There are 3 ways to turn a row about zero (a turn may also mirror it). The second row of each pair is the first, turned, with some noise. The first 33 pairs use one turn. New pairs use 3 turns, one after the other, and a turn may come again.
In the rows, 128 means zero.
Some pairs, each with its turns in order after it:
[ 65 129 124 143 155 133 138 164  79 103]
[110 152 104 123 168 168 123 173  82 122]
j593

[128 135  74 208 182  62 119 150  75 112]
[155 212 113  52 133 180 127 148  66 110]
j265

[ 93  94 101 137 104 179 111 121  70 172]
[160  81 131 155 181  84 131  75 118  97]
j814

[137 134 170  79 150 102 104  54  97  89]
[170 100 101 100 196 120 115 163 198 134]
j265

[109 164 121 129 108  63  94 136 114 141]
[157 182 130 163  99 169 108 122 126 140]
j593

[110 145 140 166  96 114 127 156 196 106]
[ 67 130 114 105 132 160 139 124  88 165]
j814

[ 97 115 121  85 115 190 165 199 142 119]
[ 92 114 100 155 183  98 126 190  86  94]
j814

[104  87 115  94  85 125 169 137  98 119]
[ 90 131  95 151 153 155 186 132 152 119]
j593

[103 156 108 125 146 151  77 103 124 142]
[122 113 170 121 174 162 149 130 123 145]
j265

[ 87 150 132 104 166 161  82 114 123 124]
[149 121 141 102 148 148 104 158 108 193]
j593

[170 179 106 139 151 158 130 137 109 126]
[100 164 163 138 159 118 121 152 120  97]
j265

[116 146 115 157 151 100 137 143 131 124]
[123 164 110 116 131 145 125 135 101 143]
j265

[107 109 168 137 150 163 109  88 112 126]
[137 121 178  99 156 124 142 169 130 137]
j593

[101 119 181 109 155 110 136 142  87  81]
[109 173 108 171  92  80  99 132 134 125]
j814

[115 157 150  49 125 176 155 112 137  86]
[ 78  83 101 158 183  82 144 137 175 119]
j265

[130 131 180 164 185 169 114 103 111 148]
[161 134 160 146 137  99  64 123 136 185]
j814

[142 158 111 177 131 127  97 161 217  97]
[119 175 150 136 144  92 108  65  75 182]
j265

[ 95 150 105  99 159 135 179 153  59 109]
[ 81 132  80 122 144 154 169 176 116  74]
j265

[ 41 147 106 122 152 134 162  82 105  99]
[104 149 116 169 179 113 130 205 102 176]
j593

[114 118  98 115 139 141 143  65 105 105]
[118  89 140 170 145 117 149 168 123 153]
j593

[ 99 100 142 139 110 128 135 131 113 142]
[111 160 135 114 135 137 162 144 134 117]
j593

[ 99 155 181 103 132 101 138 111 110 119]
[132 125  82 145 149 144 142 158 167 149]
j265

[154 124  48 134 179 168 171 146  99 179]
[186  86 171  73 157  87 116 166 109  77]
j814

[118 157  26 137 116 132 112 175 126 126]
[139  89  72  57 144 120 150 122  84  89]
j814

[110  83 126 127 119 157  98 107 124 199]
[139 130 156  84  97 127 198 139 119 155]
j593

[ 62 211 151 164 149 129 146  88 131 123]
[153 189 126 138 158  85  80 197 126 154]
j593

[155  78 113 106 161 149 104 126 148 104]
[115 109 114 108 146 119 109 159 197 128]
j814

[ 99  95 159 119 181 100 119 113  88  86]
[177 103  71  95 162 126 149 167 118 129]
j265

[124 130 134 158  62 127 125  92  76 131]
[142  97 140 175 101 141 141  60 110 108]
j814

[115  53 148 117 112 126 119  78 139 126]
[ 98 137 155 158 158 139 128  93 195 115]
j814

[155  81 237 105 141 116 138 117 141 170]
[145 152 196  91 181 106 168  67 158  98]
j593

[117 149 122  81 154 118  65 174 130 153]
[164 152  66 108 150  92 168 153 133 163]
j814

[152 129  77  86 111 122 143  85 118 106]
[ 98 111 127  84 150 123  95 112 163  86]
j265

New pairs, each followed by its turns in order:
[158 166 141 142 111 198 119 107  82  95]
[ 78 126 188 146 125  98 180  95 129 142]
j814 j814 j593

[ 97 102 140 162 141  70 148 114  71 121]
[ 93  85 115 115 118  83 113 169 132  87]
j265 j814 j814

[183 172 174 152 119 119 122 129 180 159]
[151 116 177 125 170 135  62 122 123 174]
j593 j265 j265

[163 101 119  77 132 127 115 187 105 139]
[ 97 108 103 106 125 129  85 142 177 176]
j593 j814 j814

[130 126 106 160 131 112 139 140  63 173]
[ 90  96 111 115 108 135 121  94 104 178]
j265 j593 j593

[123 180 125 107 146 121 179 151 109 187]
[133 109 117 155 133  79 108  85 169  70]
j593 j814 j265

[106 138 119 100 148 155 155 194  97  83]
[131 116 109 108 141 167 208 141  97 111]
j593 j593 j593

[131 134 145 131 146 136  79 142 149  88]
[149 148 144 125 126 125 104 182 147  97]
j814 j814 j814

[124 130 109 144 153 131 170 177 171  67]
[153 125  91  90  98 116 125 169 104  68]
j265 j593 j593

[210 123 101 122 183 143 102  77 134  98]
[182  81 203  85 157 113 133 156 138 143]
j265 j593 j593

[188 188 106  87 105 203 106 127 149 110]
[ 62 161 136 107 141  73 160 157 202 109]
j814 j814 j814

[153  83 161 193 203 109 162 108 160 145]
[128  65  67 144  82  94 105  70  84 136]
j593 j265 j593

[126  84 157  99 143 118  90 147 143 181]
[121  79 134 127 100 128  92 136 103 187]
j593 j814 j814

[103 152 161 108 116  98 114 200 166  85]
[155 118 110 185 105 164 119 150 200 131]
j265 j814 j814

[158 108 118 166  77 138 129 114 106 139]
[105 148 134  95 143 174 123 125 144 174]
j265 j593 j814

[136 147 154 115 135  75 100 174 129 119]
[128 123 136 165  92 115  91 146 112  84]
j814 j814 j814

[151 147 143 139 137 128 126 114 103 147]
[110 121 124 129 123 138 105 115 163 132]
j593 j593 j814

[115 137 127 142 131 125 136 112 159  82]
[135  96 132 142 116 116 127 138  86 140]
j814 j814 j593

[141 102 140 114 110  94 124 201  89 100]
[122 108  89 160 103 116 153 157 167 189]
j814 j265 j593

[ 95 116 135 124 134 133 123 163 159  87]
[149 124 134 145 169 111  91 135 116  98]
j814 j265 j814

[122  97 103 103  63 119 130 131 130  92]
[144  97 123 105 196 139 169 115 120 140]
j814 j814 j265

[103 116 114 113 144  96 131  65 128 182]
[136 157  73 104  84 137  95 131 165 129]
j593 j265 j593

[113 177 105 121  95 152 136  93 162  94]
[119  79 167 154  93 167 136 128  91 119]
j265 j265 j265

[104 114 115 106 131 122 112 138  91 138]
[115 115 103 117 129 133 104 126 109  91]
j593 j593 j265

[181 109 100 162  95  90 167 105 130 157]
[ 90 195 137  96 157 138 101 165 145 136]
j814 j593 j814

[128  88 155  53 150 138 111 139 157 132]
[162 115 122 146 142 111 109 127 176  58]
j265 j265 j265

[ 94 132 124 141 133 157 102 151  95 151]
[117  79 112 140 115 111 155 119 100 138]
j593 j593 j593

[131 116 165 105 125 139  92 117 112  76]
[170 149 139 184 144 150 131 114 131 132]
j814 j265 j814

[ 96 117 149 123 126 116 136  86  91 162]
[109 158 163 156 118 144 145 169 143 100]
j265 j265 j593

[135 190 152 139 175 143 159 141 107  82]
[128  51 104 150 160 168 124 152 124 134]
j814 j593 j814

[110 141 130 167 140 101 161 135 138 156]
[122 145 145 141 152  94  99 149 100 131]
j814 j593 j265

[139 127  93 155 175 112  93 138 150 135]
[143 121 142 146  69 117 116 105 125  90]
j265 j814 j593

[124 154 125 107 154 147  86 139 134 141]
[124 106 171 149 120 152 135 152 153 114]
j593 j593 j814

[184 100 123 138  83 117  87  92 176  79]
[140 110 164 118  52 141  65 134 179 144]
j593 j265 j265

[116 138 148 128 172  95 137  99 124 122]
[165  81 150 130 142 129 128 136 107 116]
j814 j814 j814

